The rows are grouped in 4 different ways at once. Each group adds its own fixed numbers to the row, and there is some noise. The rows also spread widely along 12 directions, which tell nothing about the answers.
Known rows, each followed by its group in each grouping:
[-24  -1   0  15   0  15   5   0   8  20  10  19   0 -16 -18  10  -8  -1
 -17   6  12  12 -20  -6 -10 -12  -9  -4 -26  -7  -5  -3 -15   1 -27   2
  -5  -4  25 -15  11]	z529 (1) z604 z560
[  9 -16   3  -8  -6   8 -17  30 -11  11  -8 -11 -17 -13 -18   6   1   9
 -17  -3  13  19 -13 -31  -6   0   0 -15 -13  -4 -21  -7  -6   7 -40   0
  13 -26  -3 -13  12]	z13 (2) z543 z560
[-12   7   5  -2  -4  11   5  -3   6  24   3  -8 -10 -36  -7   6  -7  -5
  -6  14  -6 -17  -6 -19 -23  -2   1   6 -35  -9  -5 -16  -8  -1  -9   7
  -2 -16  22  -4  -6]	z404 (1) z543 z429
[ 12  -9   4 -17 -12 -19 -32  23  18 -18 -33  -4 -20  25 -13 -11   9 -21
  31  -7   6  -7  11 -38 -18  25   0  -9  19  23   0   0   5 -17  -2  -7
 -22   4 -25 -14  -7]	z529 (2) z604 z713
[-19  10  16  13   6   0  13  -8  24  37  -2  31 -27 -19  15  10 -17  16
 -13  -1  26  14   8   1 -23 -11  -8  -5 -16  11 -24  -6  14 -16 -35 -15
   6  -3   6 -17  15]	z537 (0) z153 z713
[  7  -2 -11   4   4   4  -3   9   8   8  -4  -5  -5 -12   1 -14  -6   3
   4  -8   7  -2   7  -4   9   7   4 -11  21   6  -3   2   2   3  14   7
   2   5   0  -2  -6]	z537 (0) z153 z429
[  5 -14   2  -7 -11   7  -9  -1   2   1  -4 -16   1 -24 -25 -16  13 -12
   2  -7  -5 -13 -10 -43  -9   5   3  -1  -8   8  13  -8  -9   7   5  10
  -9  -2  -7  -6   0]	z13 (0) z543 z713
[  5 -10  -6 -31 -17  -7 -20  44 -18 -11 -15 -32 -12   5  -6   3   2  20
  13  11 -26   5  16 -12 -16  21   0   4 -14  -7 -20  -8  -4  -7 -16  23
  13 -32  -1  21 -23]	z404 (2) z543 z713
[ -6   4   3  -2  12  -3   0   1   3  24  -6  17 -10 -21  13 -15  -9  -8
   6 -11   6 -13   8   1  -3   6  -1   0   5  15   0  -5   9   3   2   6
 -10  18  11  -3 -14]	z529 (2) z604 z429
[ 10 -13 -14   2   2  -7   2  34  -5  -7  -8 -16  10  -3   9  -6  11  16
  -8 -10 -25  21  -6  -4  21  -8   4 -11  28   8 -15  12   0  -9   6  -5
  18   4 -29   1   3]	z529 (1) z543 z713
[-13   0   9  13  22 -11  10  23  -2  17   0  25 -17 -21  20  15 -11   0
  -6  -2  -9  -6  -2  13  -6 -21  -6  13  -8  -6 -21  -6  25 -17 -14  -2
   2   0  12   1 -21]	z537 (0) z543 z429
[ -8 -11 -16  24   7   5  22 -18  -5  -3   8  12  21   0 -17 -10   4 -11
  20  -5 -16  -9   0  30   6   1  -6  29  19  15  20   7   3  14  33  23
  -6  26  19  21 -21]	z529 (2) z543 z560
[ -6   0 -17  -7  -7 -13 -14  26  -6 -29 -34 -32 -14  23 -11  13  13 -17
  28  15  -4 -10  19   3   2  57 -26   0   6   0 -17   4 -24   7  -6   7
 -10  -3 -29   0 -31]	z13 (1) z543 z560
[  5 -12   7 -27 -10  -8 -33  22   6   2 -23  -5  -6 -20  -9 -26  14  -2
  -7 -13   8   5 -13 -66  -9  21   6 -31 -11  11   2  -5 -14   6 -23  -1
 -22  -3 -18 -28  12]	z13 (1) z543 z713
[  4  10 -13   3   3   2 -11  31  16   2 -19 -18 -12   9  10   4  -7  11
   6  -3   8   5  15   5   5   8  -4 -14  24  -8 -30   3  -7 -17  -3  -8
   7  -8 -11  -4  -5]	z13 (1) z543 z560
[ -8   0  -9  14  15  34  22  -7   2  37  27  -6  11 -30 -14   2 -10   9
 -19 -23  15  16 -16  22  32 -12 -17 -13  14  -1 -10   8 -18  18  -8  22
  17  15  -5 -11   8]	z537 (2) z153 z429
[-11  21 -10  13  12   1  11   8  36   7  -1 -13   7 -18  -1  -8  -8 -20
  -1  -6  -6 -24 -10 -11  16  -9  -4 -13  16 -15   5   7 -26 -18  29  -1
 -19  25  -4 -19  -6]	z537 (0) z604 z713
[-19  -5 -11 -13 -10  -9  -4   8 -10  -5 -15  -2   7 -10  -9 -12  13   1
   2   9 -11   4  -1 -14  -6  37 -10  -3 -23   3   3  -1 -23  16 -11  15
 -17  -1   4  -3 -13]	z529 (1) z543 z560
[-18  -8 -12  10   2 -28  20  17 -16 -12 -18   1   7 -15  10   2  16  -2
 -11  12 -35   5  -7   4  13  17 -10   8 -15   4  -6   9  -9   4  -7  -4
   0   6 -14  -2 -16]	z529 (0) z543 z560
[  1   5 -11 -21 -19 -16 -22  25  21 -20 -24 -11   1  19   0 -22  -3   2
  28   7 -15  -9  15 -26 -26  25  11  -8   5  -1   7  -3 -12 -21  16   4
 -25  -4  17   8  -9]	z404 (2) z604 z713
[  1   4   0  36  15   7  16 -14  22  18   3  26 -11 -11   6   2 -18  -8
  17   1   4 -22   9  20 -24 -35   9  29  16   6   1  -8  31 -18  29  -9
  -2   9  38  17  -9]	z13 (1) z543 z560
[  7   2 -12   2  12   9  -9  25   5   9  -6 -16  -8 -21  -4  -3  -6  -3
  -6  -5   6  -3  -6 -12  12  -6   2 -10  13 -11 -12   2  -8   1   5   8
   4  -2   2  -8  -8]	z537 (1) z543 z560
[  2   5  -7  -1   2  16   8   9  20  19  13 -21  20 -15  -2 -18   0   7
  -2 -29  -7   5  -5  -3  30  -9   0 -16  30   7  -5   7 -12 -14  16   5
   5  17 -28 -11   6]	z529 (0) z604 z429
[ -8 -11  -5   3 -10  -9   1  -1   8 -14  -8  14   7   7  -8 -13   8   1
  17   3 -12   0   3  -8 -21   9   2  10   1  16  15  -4   5  -4  12   3
 -15   5  11  12  -1]	z13 (1) z153 z713
[-13 -18   9 -26   2 -16 -17  48 -15  -1  -5  18  -7   7   6   4  -1  19
   5  -3 -25  14   1  -6 -17  -4  -1   6 -22   0 -16 -12  23 -24 -30  17
  -4 -19  11  10 -20]	z529 (1) z153 z429
[  7 -18   7  -1  -9   0   4   8 -13   3   0  -2  -4 -18  -8  -3   6  -1
   5   7 -22  -5  -3 -16 -24  -8   9  19 -16  11   5 -15  16  -3   2   0
   7 -15   9  13  -4]	z13 (1) z604 z429
[  8   9 -23 -16  -1  -6   1  37  -1  -5 -10 -40   9  -6  20 -15  -5  14
  11   0 -38  -9  20  10  15   6   8   4  19  -9 -12   1  -6 -17  33  11
  12  -3  -6  23 -26]	z404 (1) z604 z560
[-10   8  -7  -7  -2  12  -8   8  25  16   2   2   9 -13   0 -22  -7  15
  -4 -16  10   4   1 -13   5   2   2 -25   8  -2  -1  -2 -15  -8   3   9
 -15   9   8  -9   9]	z13 (0) z153 z713
[  8 -10 -20   3  -8  -5  -7   9   0 -21 -15 -10  15   6  -7 -23  12  -8
  20  -1 -13  -7   3  -8   1  28   4  -1  27   9  13   3 -10  12  30   6
 -12  11  -2   9 -10]	z13 (1) z543 z429
[-17  11 -21  -4 -12  -6   7  14   6  -8 -16 -31   9   0   2  -1   5   0
   2   5 -14   2   9   3  17  39 -19 -14   1  -2  -9  13 -39   4   0   2
  -4  10 -27  -8  -9]	z404 (0) z604 z713
[  0   3 -24  11  12  -5  -2  31  -1 -10 -18 -18  -9 -11   5   0  -2  -8
  -9   1  -2  -4  -4  -1  25  10  -6 -20  18 -12 -10   7 -20   5   8  -2
   1   7 -13  -9 -11]	z13 (0) z153 z713

New rows. What belongs after each?
[-13  -9  -9   3  -5  -1  -4  13 -14   6 -10  18 -17 -19   0   6  -4  11
 -20  15   8  22  -9 -12 -15  11  -1 -13 -31  -2 -10  -3  -9  19 -35  -2
   4 -16  21  -7  10]	z404 (1) z153 z713
[ -4 -17   6   5  10   5   9  13 -19  14   3   6  -4 -13 -10  11   4   4
  -9 -18   0  15 -10  11  13  -5 -18   6  -1   8 -17   2   5   9 -30   9
  11   4 -16  -4  -6]	z13 (2) z543 z560
[ -7   6  13  -8  -5  12  19 -14  17  42   8  -3 -10 -23   1  -1 -10  20
   7  -7  -2  -2  19   4 -18 -13  -3  14 -17  20 -14 -14  16 -22  -9   9
  15  -7   1   4  -2]	z529 (2) z153 z560
[-15  -3  -1 -15   5 -11 -12  25   8  -1  -7  25   9   6  13 -19  -7  13
  10 -23  -6   8   4   0   3  11  -2 -10   7   4  -3   0   7 -13  -7  13
 -23  12   9   0 -11]	z404 (0) z153 z429
[ -5  -3   7 -16   1  -4   3   4   7  17  -3 -12   8 -30  -8 -13  12  -3
  -6 -23  -9  -4  -8 -29  11   6  -8  -5  -8   8   0   0  -9  -3  -6  11
 -12  13 -27 -20  -5]	z537 (0) z543 z560
[ 15 -16 -14   2   7 -18  -7  18 -27  -6 -27  -5 -18 -32   2 -13   6 -19
 -12   3   0  -4  -9 -24  10  20   5  -8   0   6   1   4  -2  34  -3  -2
   0   3  -2  -8 -11]	z404 (2) z543 z560
[ -3  -3 -11 -18 -15 -12 -14  11  -7   2 -22  -3   6 -31   9 -40   5  18
 -10   8  -5   3   5 -38 -11  36  15 -18 -21   0   6  -6 -19  18  -2   3
 -14 -11  23   0   2]	z13 (0) z543 z560
[  3   4 -21  14 -24 -13   2   4  18 -23 -31 -25 -19  18 -15   8   5  -8
  13  35   2   2  13 -14 -22  33   1  -8   5   8  -6   5 -25  -6   6 -20
   9 -15  -5  -4   8]	z529 (2) z153 z713
[ 12 -13  -8  -2  11  -1 -26  10   0  -6 -21  -4 -15   6 -21 -11  11 -36
  15 -28  28  -2  -5 -21  23  29 -16 -21  38  22   5  12 -10  23  -4   8
 -17  31 -38 -27 -11]	z529 (2) z604 z713
[ -5 -15  -3 -45 -14  -2 -29  47  -7  -8  -7 -12  16  12  -5 -22  10  36
   6 -21 -17  27   3 -21   2  20  -1 -17  -6   0 -14  -5  -8 -12 -25  25
  -7 -16 -11   4  -4]	z13 (1) z153 z560
[ 14  -2   0   8   6   7  -2   0  -1  13 -14 -23 -31 -16 -13  10   0 -23
  10  -2  14 -19  11 -10  -2   9 -11   4  14  12 -12  -3   3  10   0   2
  11   0 -23  -6 -12]	z13 (2) z543 z713
[-13   5  -9   4  -5   8   5  -5   9  16   0  -4   8 -15  -8 -14  -1   1
  -5  -6  11   6  -1  -6  12  17  -7 -14   0   7   1   4 -24  11  -4   6
  -7  10  -4 -14   2]	z529 (0) z604 z560
[ 10   0 -10  11  12  -3  10  16  -7   5 -11 -23 -12 -24   2   1  -3 -13
   1   4 -14 -21   4   0   9  -3   2  11  10  -3  -8  -2   2   0  17   2
  11   3  -5   5 -22]	z13 (2) z543 z560
[ -8   1   8 -18 -20   5  -7   8  25  11   0  -5   3  21 -13  -2   0  23
  20  -8  -3  12  17  -4 -25   4  -5   3   1  13 -16  -4   0 -31 -15  11
   3 -11  -5   5   5]	z529 (2) z543 z713
[-14   8  -2  -1  -3  11  15 -15   6  24   0  -8  -8 -19  -5   1  -5   6
   5   3   3  -7  14   7 -11  12 -14   6 -13  10  -4  -7  -9   1  -6  11
   6   1   2   3  -6]	z13 (2) z153 z713
[ 13 -15  -3   7  -7 -19 -12  18   6  -5 -26  19 -17   1   7 -11   0   6
  -6   3  11  20  -4 -25 -17   6  16 -20   9  19  -8   3  12  -3 -16 -27
   1  -7   3 -13  21]	z529 (2) z153 z429
[-19  -6   0   9   4  -1   2  -2  -2   2  -7  12  -4  -2 -15  10   8 -17
   9  -1   5  -1  -5   6  -5  21 -21   5  -5  10  -2   1  -6  10 -16   8
 -13  10  -6 -10 -13]	z529 (1) z543 z429
[ -6  10  11  -4  -1   8  17  -7  37  19   5 -21  -2  -6 -14  11  -4  -9
  20 -15 -16 -24   4  -5  -9 -21  -8  14   4  10  -5  -6   4 -40  13   6
  -2  11 -22  -5  -9]	z404 (2) z153 z713
[-12  -1  -4   3  -6   4   8   2  -7  17  -6   1  -3 -23   6  -1   0  15
 -11   9  -1  10   3   0 -10  12  -5   0 -21   2 -14  -4  -9  10 -18   0
   6 -12   9   1   2]	z13 (1) z543 z560
[-14  15  -9  10   6  23  -5  -7  10  16  -2  -8 -24   1 -20  16 -16 -15
  22   9  29 -21  18  20 -15  23 -24   8   1  -8 -11  -6 -16  10  -5  24
  -4  -1  20   5 -27]	z13 (2) z543 z713
[  3   2 -12  10   3  -3   5  -2   4   4 -13  -8  -6 -17   1 -12  -4 -17
   6  -5   4 -12   6  -4  11  15  -4  -1  13   9   3   4  -6  12  16  -2
  -7  15  -7  -5 -11]	z404 (0) z604 z560
[ -2  -4  -9 -31 -16  -9 -28  39  -9 -15 -17 -28 -10  -8 -10 -13   3  -3
  10  19 -24 -16   5 -41 -18  23   7  -6 -25 -14   2 -13 -17  -7   1  21
 -10 -25  14   9 -25]	z529 (0) z604 z713
[-27 -11   8  -1   0 -33   5   0 -18  -4 -26  34 -17  -3   7   5  12  -8
  10  14  -6   5  10   3 -21  42 -21  13 -30  24  -4   0   6  16 -36   1
 -18   9  -3  -2 -21]	z529 (2) z543 z713
[  2  11  -2  14  19   1  18  12  11  33   0   1 -19 -32  31   4 -19  14
 -11  -1  -3   0  11  15   1 -22   6   1   8   2 -25  -3  21 -18   4 -11
  21   0   2   0  -3]	z537 (1) z153 z429
[  3   8 -12  15  -7  24  -8   7  21   6  -5 -27 -24   7 -30  22 -10 -17
   8  15  24  -7   4  -6  -8   5 -10 -10  11  -7 -16   0 -25  -5  -3   0
  11 -13   1  -9   1]	z529 (2) z604 z713
[ -2  14 -19  -5 -10   3  -8  24  27  -3 -10 -17   6  16   4 -12  -9  14
  18   5  -9   1  18   2  -6   9   6  -6  16  -5 -10   1 -11 -28  19   2
  -5  -6  10   8  -6]	z529 (1) z604 z560
[-11  14  -3  -6   1  -5   2 -11  10  18 -26 -17 -32 -24  -3   6   2 -18
   4   9  24 -11  17 -11  -5  48 -23 -13 -15  14 -13   1 -23  19 -21   1
  -4   7 -26 -24 -12]	z537 (2) z153 z713
[  0   2   0   1   1  -3  -2  21   7  10 -12  -2 -14  -2  11   6  -5   8
   4  -2   3   7   8   2  -7   4  -3  -6   6   3 -23  -2   5 -12 -15  -8
   6  -8  -7  -4  -1]	z404 (1) z543 z429
[ -7 -16  16 -10  10   8   1  13  -9  17   6   0 -11  -9 -18  14   2  -7
   5 -25   0  -3  -7   0   4  -3 -22   8  -9  11 -12  -9  10  -4 -31  19
   0   4 -25  -9 -16]	z13 (2) z153 z429
[ -9   9   4  -2   9  -2  -4   8   5  21 -12   7 -19 -23  17  -5 -12  -7
   6   4   6 -17  13  -3 -15  12  -5   1 -12   1  -7 -12   4  -1  -6  -1
 -11   2  11  -2 -15]	z13 (1) z604 z429
[-30  10 -24  35   6   5  20  14  -2   0   2  10   6 -26  -2   8 -14  -6
 -28  37 -12  -4 -24   6  -4  -9  -1  -1 -33 -38   1  -1 -35  11   3  -5
  -8  -8  59   2   0]	z13 (1) z604 z560
[-29  16  -4  15  -8 -24  31  -9  20   0 -14   8   3 -20  15  -1  -4  -3
  -3  23 -27 -15   1   0 -19  13  -1   8 -32  -1   3  -4 -12 -15   8 -17
 -16   4  15  -4  -4]	z404 (0) z153 z429
[  4  -1 -25   5 -11 -15  -9  21   1 -21 -22  -6 -12  14   1  -7  -6  11
  18  24  -4   2  22   4 -14  29   8   1   8  -3  -8   1  -3   0  13   4
   5 -17  23  20 -15]	z537 (0) z153 z560
[ 27 -23 -24   5 -10   5 -20  19 -13 -28 -19 -35  -1   4 -28 -11  18 -13
   7  -5   5   5  -3 -24  16  28   1 -16  38   9   3  11 -17  26  15   3
   9  -2 -29  -1   1]	z13 (0) z543 z713
[ -3 -16  -6   1   5   6  -7  24 -18  -4  -2 -11  -8  -6 -23  11   6 -10
  -3  -1  -3   1 -11  -6   6   6 -14   0  -4  -7  -9  -1 -11  14 -17  18
   4  -4  -6  -1 -13]	z13 (2) z543 z713
[  4  -5 -19  -4  10  -9 -13  34  -8  -4 -13  -1   5  -4  19 -21  -2  11
   5 -10 -10   3   9   8  19  15   4 -13  28   0  -6   6   1   3  12  13
  -1   7   3  10 -20]	z529 (0) z543 z429
[ -8 -10   6  10  11 -11   6 -19  -1   8 -12  24 -20 -18 -10  -2   4 -25
  14  -4  12 -14   2  -6 -14  17 -13  14  -7  24  13  -1  10  19  -3   9
 -17  21   0  -9 -17]	z537 (2) z153 z713
[  5 -25  12 -20 -20   2  -1  20 -12  16   7  -7  15 -24  -8 -14  17  33
 -23 -14 -19  36 -17 -37  -2  -9  12 -14 -17  16 -11  -5   3  -5 -32   1
  20 -22 -21  -7  26]	z529 (0) z543 z429
[ -6  -6   6 -15  -2   0   1   1  -3  14  -4 -16  -9 -27 -13   0   7 -14
   3   0 -11 -14  -3 -24  -6  13  -7   3 -22  13   1 -10  -5   1  -9  13
  -3  -1 -18 -12 -15]	z529 (1) z153 z429
[ -5  18 -19 -19  -8  -1 -18  20  28  -4 -18 -29   6   7  -3 -20  -2   1
  20   1  -5 -14  17 -13   0  30   1 -18  19  -6  -1   5 -29 -16  23  17
 -16   6   1  -1 -15]	z529 (2) z543 z713
[ 15 -12  11  -1  -1 -15   6  14  18   2  -9  -1  -1  -6   3 -10   5   0
   8 -24 -20   0  -5 -24  -1 -26  11   7  17  22  -3  -3  27 -36  12 -13
   0   8 -26  -6   6]	z404 (0) z153 z560
[  1  -2 -14  13   6   5   7   7 -10   7  -8 -15 -16 -27  -7   2  -5 -12
  -9  10   4  -9  -3  -3   7   7  -4  -1  -7  -4  -3  -2 -13  18   2   4
   8  -2   7  -3 -10]	z13 (2) z153 z560
[ -6   7 -11  13  12   3   2 -11   8  11 -11   9 -12 -11  -3 -10 -10 -12
  13  -3  21 -14  13  11   1  22 -11   1  11  10   2   2  -5  16  10   8
 -12  20  12  -3 -17]	z13 (2) z153 z560
[  2  -9  -1   9  -5  18   4 -24  -7  24   2  -3 -11 -43 -18 -10   2 -19
 -12  -5  27   0 -12 -24   0  18  -5 -11 -12  18   9  -4 -12  40 -13   0
   1   5  -3 -21  11]	z404 (0) z604 z429
[  8 -15  -7  15   8  14  13  -5  -4  10  11 -12  15 -36 -20  -8   9 -18
 -15 -22  -7  -4 -31 -19  28 -13  -1  -6  13   7  11   5 -10  20  11   7
   1  19 -19 -16   4]	z404 (0) z543 z429
[ -3   4  14  -7   4 -15  15   2   8  21 -14 -18  -9 -39   6  -2   8 -18
  -3  -2 -24 -25  -3 -27  -4   2  -3   7 -19  14  -5  -7   3 -14   0  -7
  -3   8 -27 -18 -13]	z529 (2) z543 z429
[-20  11  -5  20  10   8  23   6   7  26   5   9 -12 -10  12  19 -17  18
  -9   6   4  10  10  36   4 -12 -14   6  -8  -3 -29  -1   4 -14 -17   0
  19  -5   9   2  -8]	z529 (0) z153 z560
[  3  -6 -16  33   3  23  28 -13  -8  21  16   1   4 -10   1   8  -6  12
  -7  -3  11  26   2  40  14  -4  -9   6  23  15 -11   9   0  22  -1  -4
  33   5  -2  11  13]	z404 (1) z604 z429
[ -8  -5  -4   7 -10  -1  18  -5   4  -5  -1 -19  12  -7 -16  -1  12  -5
  10   5 -22 -11   1  -3  -2  11 -11  17  -6   6   3  -2 -11  -4  11   7
  -3   1 -11   6 -12]	z13 (0) z543 z560
[ -4  -3  -7  -4   9   3  -7  44   3   5   0 -11  -3 -21   2   2  -4   8
 -24  -2 -16   6 -22 -23   8 -25   6 -20  -8 -22 -13  -5 -11 -17  -9   0
   3 -10   3 -10   4]	z13 (1) z153 z713
[-17  15   2   1 -21 -10  17 -11  39   6  -7  -1  13 -17   6 -16  -1   4
   0  14 -24  -9  -1 -29 -33  -5  12   1 -22   5   9  -6 -14 -28  14 -20
 -18   2  13  -6  18]	z404 (1) z604 z713
[ 16 -18  -7  12  -8 -17  -4  19  -5 -18 -25  -6 -26   6  -8   9   5 -14
  10  21  -9  -2   4 -16 -19   9   8   5   5  15  -7  -3  13  -4   0 -16
  13 -16  -5   2  -4]	z529 (2) z153 z429
[  1 -14  14 -19  -4  18   1  -5   5  30  19  -8  13 -37 -18 -21  10   4
 -10 -30  -6   7 -17 -41   1 -19   3  -4  -9  17   9  -5   0   0  -5  17
   0   8 -19 -13  13]	z537 (1) z604 z713
[-12  -4  -2   2  -6 -18   2  15   0 -23 -23 -12 -17  16 -16  24   8 -26
  21  10 -11 -12   3   1  -4  31 -24   8  -9   5 -10  -2  -8  -7 -15  -1
 -11   1 -28 -10 -24]	z404 (0) z153 z429
[ -6 -10  -6   1   4 -13  -8  26   1 -17 -14   3   5   7 -14  -1   9 -15
   6  -5 -10   1 -14 -11   4  16  -9  -4   6  -3   1   6 -13   2  -3   8
 -19  10  -6 -11 -10]	z537 (2) z543 z429
[ 11 -15 -12 -14 -18 -17 -24  11  -8 -14 -28   3 -17   3   2 -22   6   2
  23  16   1   2  20 -22 -28  39  13  -3   0  22   4  -7  10  10   3   1
  -6 -16  10  11  -9]	z529 (1) z153 z429
